There are 8 hidden switches. A switch that is on adds its own fixed numbers to the row, and there is some noise. The rows also spread widely along 9 directions, which tell nothing about the answers.
Known rows, each followed by its switches (1 for on, 0 for off):
[ 34  -3   6  -7  21  -1  -1   5  14  -2  17 -14  23   0 -12  -4  33  21
   9 -24   0 -12   3  20 -13  14 -21 -10   3  -6 -18 -13 -16  -9   6]
0 0 1 0 1 1 0 1
[  1  -2  11   8  -9  -5  -4 -10   1  -2  11   7  14  21  -9  12  -4  11
   9  -2  -1 -10   4  13 -15   1 -10 -11   2 -11 -10  -2   9  -4  -7]
1 0 0 0 0 0 0 0
[  8  -7   7 -17   7 -21  12   1   9  16  -6   8  27   4 -39  -6  14   7
  15  -1  -1   3  -7  26 -17   8 -10 -14   1 -18   4   9   8 -12 -11]
1 1 0 0 1 1 0 1
[ 24  -7   6  -2  -3 -13  -6 -10   1  15  12  -3  13  22 -20   1  17   4
  18   4  -6 -12   3 -18 -16  -9 -19 -15   1  -9   8  -3  12 -13  22]
1 1 0 0 0 1 0 1
[ 13  13 -16  -4   0 -33   1   6  -6  -3   6  -1  19  21 -29 -11  22  16
  15   4 -13   2  -8   2  -9  -1 -13 -25  11   0 -10 -15   2  -4  22]
1 0 1 0 0 0 0 1
[  7  -2 -10   2   2 -13  11 -14   0 -24   9 -35  10   4  -6   1   5   2
   2   3  -7  17  30  -9 -17 -12  -7  13  -6  17 -10   1  13  -6   2]
1 1 0 1 1 0 0 0
[  7  -3   1 -11  -4  -1  -7  -2   7   3   6  -3   2   5 -20  -9  -5  -5
  16   4  -1 -12   0  -5 -15   9  -2  -9   6  -2   3   4   5   4  -5]
1 0 1 0 0 1 0 1
[ 12 -20  19 -24  -5 -15 -16 -14   2  27   7   8   6  20 -23  -7  -8  -8
  13  29   5 -19   6 -23 -16  -1 -10  -8  -2   9  26  24  12   5  18]
1 1 0 0 0 0 1 1
[ 22  13  -2  14  -4   7   4   4   1 -15  18 -15   6  13 -10  14  16  12
   9 -26 -10   5   7  21 -12   0  -8  -5  -6 -13 -15 -17   0 -12 -32]
1 0 0 0 1 1 0 1
[ 30   5  -8   7 -13  -5   2 -15 -10 -27  19 -20  18  32 -29   1  11  12
  21 -12 -10  -9   1  -4 -22  -1 -17 -13  14 -10 -16 -32   6  -8   6]
0 1 1 0 1 1 1 1
[ 20  -6  -3  -5 -17 -21   6 -12  -4   2  -4 -15  10  20 -35  -7  11   2
   9  -7 -11   1   1 -20 -13  -9  -8 -25  12  -7   6  -8  15 -11   9]
1 0 1 1 1 0 1 1
[ 13   7 -12   2   5 -19  20  -7  -9 -17  -3 -21  11  10 -25  -2  14   5
   0 -15 -11  18  12  -9   0 -23  -4   0  -6   7  -2  -9   7 -13   1]
0 0 1 1 0 1 0 0
[ 22  18  -8  19   4  -9   6   4   2  -9  10 -16   5  -1  -2  10  26   6
  16 -13 -14  13  10   1   2  -9 -10  -8  -4  -4 -15 -14  -2  -9   4]
0 1 1 0 0 0 0 0
[ 18  -5   9   0 -15  -5 -14 -10  -1   4  17   2  13  25 -25   8  -2  -4
  29  10  -8 -13  -1  -5 -23   7 -10 -12   2 -14   1  -3  14   3  -3]
0 1 0 0 1 1 1 1
[ 24 -21  27  -8   2   5  -3 -21   3  12  10  -3  17  13 -13   6   3   9
  -1 -14  19 -18  13   3 -13  -4 -18 -10  -2  -6  -1   7  -3 -16  -3]
1 1 1 0 1 0 0 0
[ 16 -20  21  -5  19 -16  15 -13  19  17   2 -11  27  -5 -14  17  28  13
  -2 -20  -6   3  25  12 -11 -10 -19  -2 -28 -11   4  19  12 -31  -8]
1 0 0 0 1 1 0 1
[ 24  -9   0  -1  -1   6  16 -23  -1 -28   7 -40   6  14 -18  -5  14   6
   3 -16  -5  -5  20 -15 -21 -14 -10  12   7   3   6 -17  10 -13  10]
0 1 0 1 0 1 1 1
[ 19   8   0  -6   9   4 -12  14   8   5  15 -13 -11 -10   5  -3  10  -7
   8   2  -4  -2  13 -10  -1   5   0   3  -7  19   0   9 -11  12  -2]
0 0 1 0 0 0 0 1
[ 14  -8  17   0   7  -3  -6 -13  -1   0  16  -6  11   9   0  18  -1   3
  -2  -4   4  -2  26  -4  -4 -10  -8   3 -22  11  -8  15   1  -4 -12]
0 0 1 0 1 0 0 0
[ 23  17  -2   4   0 -13  -8   4 -15 -22  34   5  26  43 -30   7   1  20
  29   9  -6  -6   4  20 -23   2 -19  -6  -6   9 -23 -21  -3   7 -10]
0 1 1 1 0 1 0 1
[  7 -22  11  -2 -13   6  -4 -32   2  -9   9 -15  12  17 -12   2  -9   2
   1  -6   5 -20  11 -16 -23  -5 -10  -2   9 -12  -3  -2  17 -12   8]
1 0 0 0 1 1 0 0
[ 10  18 -19  -8   2 -16   5  10 -16 -16   0  -7   3  19 -21 -15   8   5
   1   2  -5  13  -6   2  -2  -6   1  -2  10  15  -4 -13  -5  10   6]
0 0 0 1 0 0 0 0

New rows, each followed by its switches (1 for on, 0 for off):
[  6 -11   3  -9   3  14   6 -13   9 -20   6 -22   9  -1 -12  -8   0   6
  -1 -14   5 -13   6  11 -22  10  -2   7  11  -6  -4  -4   1  -1  -9]
0 0 0 0 1 1 0 1
[ -2  10  -6 -19  -3 -21 -13  13  -3   3   7  22  16  19 -31 -18  -9   3
  25  26  -1 -11 -22  17 -15  22   0 -20  17   2  -8   0  -3  24   4]
0 0 1 0 0 0 0 1
[ 12 -16  14 -13  11   3  -8  -5  14  17   3  -9   1 -15  -1   2   4 -13
   1  -3   3  -2  15 -11  -4   2   0   8 -14   3   8  25   2   1  -5]
0 0 0 0 1 1 0 0
[ 10 -11   0  -9  13  -9  17  -2  27  -1  -5 -33   4 -25 -12 -12  24  -2
   8 -11 -17   9  21  -4 -15   3  -6  10  -3   3   9   7  13 -10   3]
1 0 0 1 0 1 1 1
[ 19  11   3  16 -13  12  -5   5  12 -13  16 -13   2  -1  -5  11   9   3
  21 -18 -14  -5   1  16 -14  18  -3 -14   8 -18 -19 -17  -2   4 -26]
0 0 1 0 1 0 1 1
[  3  -3   7 -14  -4  -2  -9  -4   0  -7  11   8  18  14 -27  -4 -17   4
  12   2   9 -12  -4  23 -21  16  -6  -7   5  -3 -14   2  -2   7 -25]
1 0 1 0 1 1 0 0
[ 19   3  -6 -20   0   7 -12   5   0 -14  15 -14  -1   8 -17 -17  -2  -3
  12   4   3 -11  -2   0 -18  19   1   6  11  12   0  -7  -8  19  -6]
0 0 0 0 1 1 1 1
[  9  -5  -6 -12  11 -15  -3  -4   9  -8  12 -18  10  -1 -11 -10   8  -1
  13   9  -9  -4  14 -15 -13   2  -8   4  -5  14  -4   6   5   4  19]
0 0 1 0 0 1 0 1
[ 24  10 -11   5  -7 -30   3   5   3  16  -2 -12   5  -2 -20   1  27  -6
  24   0 -22  19   2 -22   1  -7  -8 -24   0  -5   0   0  12 -11  12]
1 1 1 0 1 0 1 0
[ 15  -4 -11 -13   1 -20   0  -1   4   9  -6  -9  13   1 -22 -18  22  -1
  12  -2  -9   0 -12 -16  -7   4  -7 -15  15 -10  -1  -4   6  -3  31]
0 0 0 0 1 1 0 0
[ 30   7   2   8   3   3   0 -16 -17 -31  29 -10  25  43 -20   6   9  28
   8 -17   9 -16   7  15 -17 -10 -24  -4   8  -1 -25 -34 -10 -11   4]
0 1 1 0 0 1 0 0
[ 18  -5   5   4  -4  -7 -15  -4  16   3  19  -3  13   7  -9   1  13   7
  26   1 -10 -17   3  -1 -21  14 -19  -9   8 -14 -11  -9   9  -1  15]
1 0 0 0 0 1 1 0
[ 26  -5   2 -12  20  -5  -1   6  21   5  12 -19   9 -13  -7 -12  29  10
  10 -12  -3 -10  11   3 -12  11 -17  -2   1   5  -7  -1  -9  -6  13]
1 0 1 0 0 1 0 1
[  6   1 -12 -19   6  10  11  -8  -2 -37   6 -33   1  -1 -23 -18 -12  -1
  -1  -4  10   1  15   9 -22   7   1  17   8  18  -4  -4  -4   3 -25]
1 1 1 0 1 1 0 1
[  6 -10  10  -6   7 -30  17 -15  10  -4   0  -9  28   8 -29   3  12  15
   8  -1 -11   5  20  10 -17  -7 -15  -6 -10   3   0   7  17 -15   0]
1 0 1 1 0 0 1 1
[ 24  13 -13  -7  -3  -3 -12  14  -1  -2  10  -9   0   6 -12 -16  12   6
  12  -7   0  -3 -11   0  -5  14  -5 -19  20   3 -15 -15 -14   9   5]
1 0 1 0 1 0 0 0
[ 22  -1  -8  -3  12 -41   0   5  11  20  11  -8  24   2 -20   3  34   4
  27  11 -23  16  13 -12 -11  -6 -21 -10 -20   1  -2  12  16 -14  25]
1 1 0 0 1 1 0 1
[ 18  -6  10   1 -20   6 -10 -18  -5 -14  15   3  20  31 -29   1 -11  10
  19 -10   4 -27 -12   9 -23  14 -11 -20  21 -23 -16 -21   3   2  -8]
0 0 1 0 1 1 1 0
[ 28  -9  27  13  -1   7  -6 -13  12   8  19 -12   7   3   4  30  13   8
   4 -24  -2  -6  29   1  -6  -6 -16  -4 -21  -6  -9   7   3 -16 -23]
1 0 1 0 1 0 1 0
[  5  -4   7 -12   1  -4  -5  -1   3   6   4  10  12  11 -22  -7  -1   6
  10   1   5 -12  -8  17 -15  10  -7  -7   8  -9  -2   2   1   2  -6]
1 0 0 0 0 1 0 0
[-14 -26  11 -26   2 -22   6 -24  11   4  -7   3  24   4 -36 -13 -16  -3
   9  17   3 -14   6  -5 -25   3  -7  -6   3  -4  10  23  23  -5  10]
1 0 1 0 0 1 0 1
[  9   3  -8  -1  -3 -18  -1   3  10 -10  12  -6  27   5 -29  -9   4   6
  34   7  -9   2  -2  18 -28  20 -14 -12  11 -11 -26 -11   7   4  -3]
1 1 1 1 1 1 0 0
[ 32 -17  18 -17  26   4   7 -21  -6 -21  26 -31  20  20 -14   5   2  15
 -11 -10  17  -5  44   1 -18 -16 -18  26 -28  35  -1   9  -8  -9 -12]
0 1 1 1 1 1 0 1
[ -6   3  -7  10 -11 -38  -8  -4   9   6  13   3  23  11 -13  15   6  -1
  30  24 -29  10   9  -6 -20   3 -10 -17 -13  -9 -14  10  30  -1   9]
1 0 0 0 1 0 0 1
[ 26   5  -2  19  -9   4  -1   1  14 -11  13 -28   4  -9  -6  11  18  -2
  24 -22 -21   6  13  -6 -11   5  -7  -5  -1 -13 -19 -15   6  -3 -12]
0 0 1 1 1 1 1 0
[ -1 -19  18 -28  15  -7   2  -9  12  11   1  -6   9  -7 -13  -3  -8  -6
  -2  15  12  -1  23   7 -16   4  -4  14 -16  15  14  36   6   1 -15]
1 1 0 0 1 0 0 1
[  6  -4   5   4  -3   4  -4 -13  10 -12  11 -10   9   0  -8   2  -2   1
  14  -5  -4 -12   7   0 -15   5  -6  -3   5  -9 -13  -4   7   0   1]
0 0 1 0 0 1 0 0
[ 18  10  -2 -14   5 -13  -8  14  -2  -4  10   3   9  12 -22 -16   2   7
  15   6   0  -4  -6  15  -7  16  -5  -7  11  15 -10  -6 -14  19  -2]
0 0 1 1 0 0 1 0
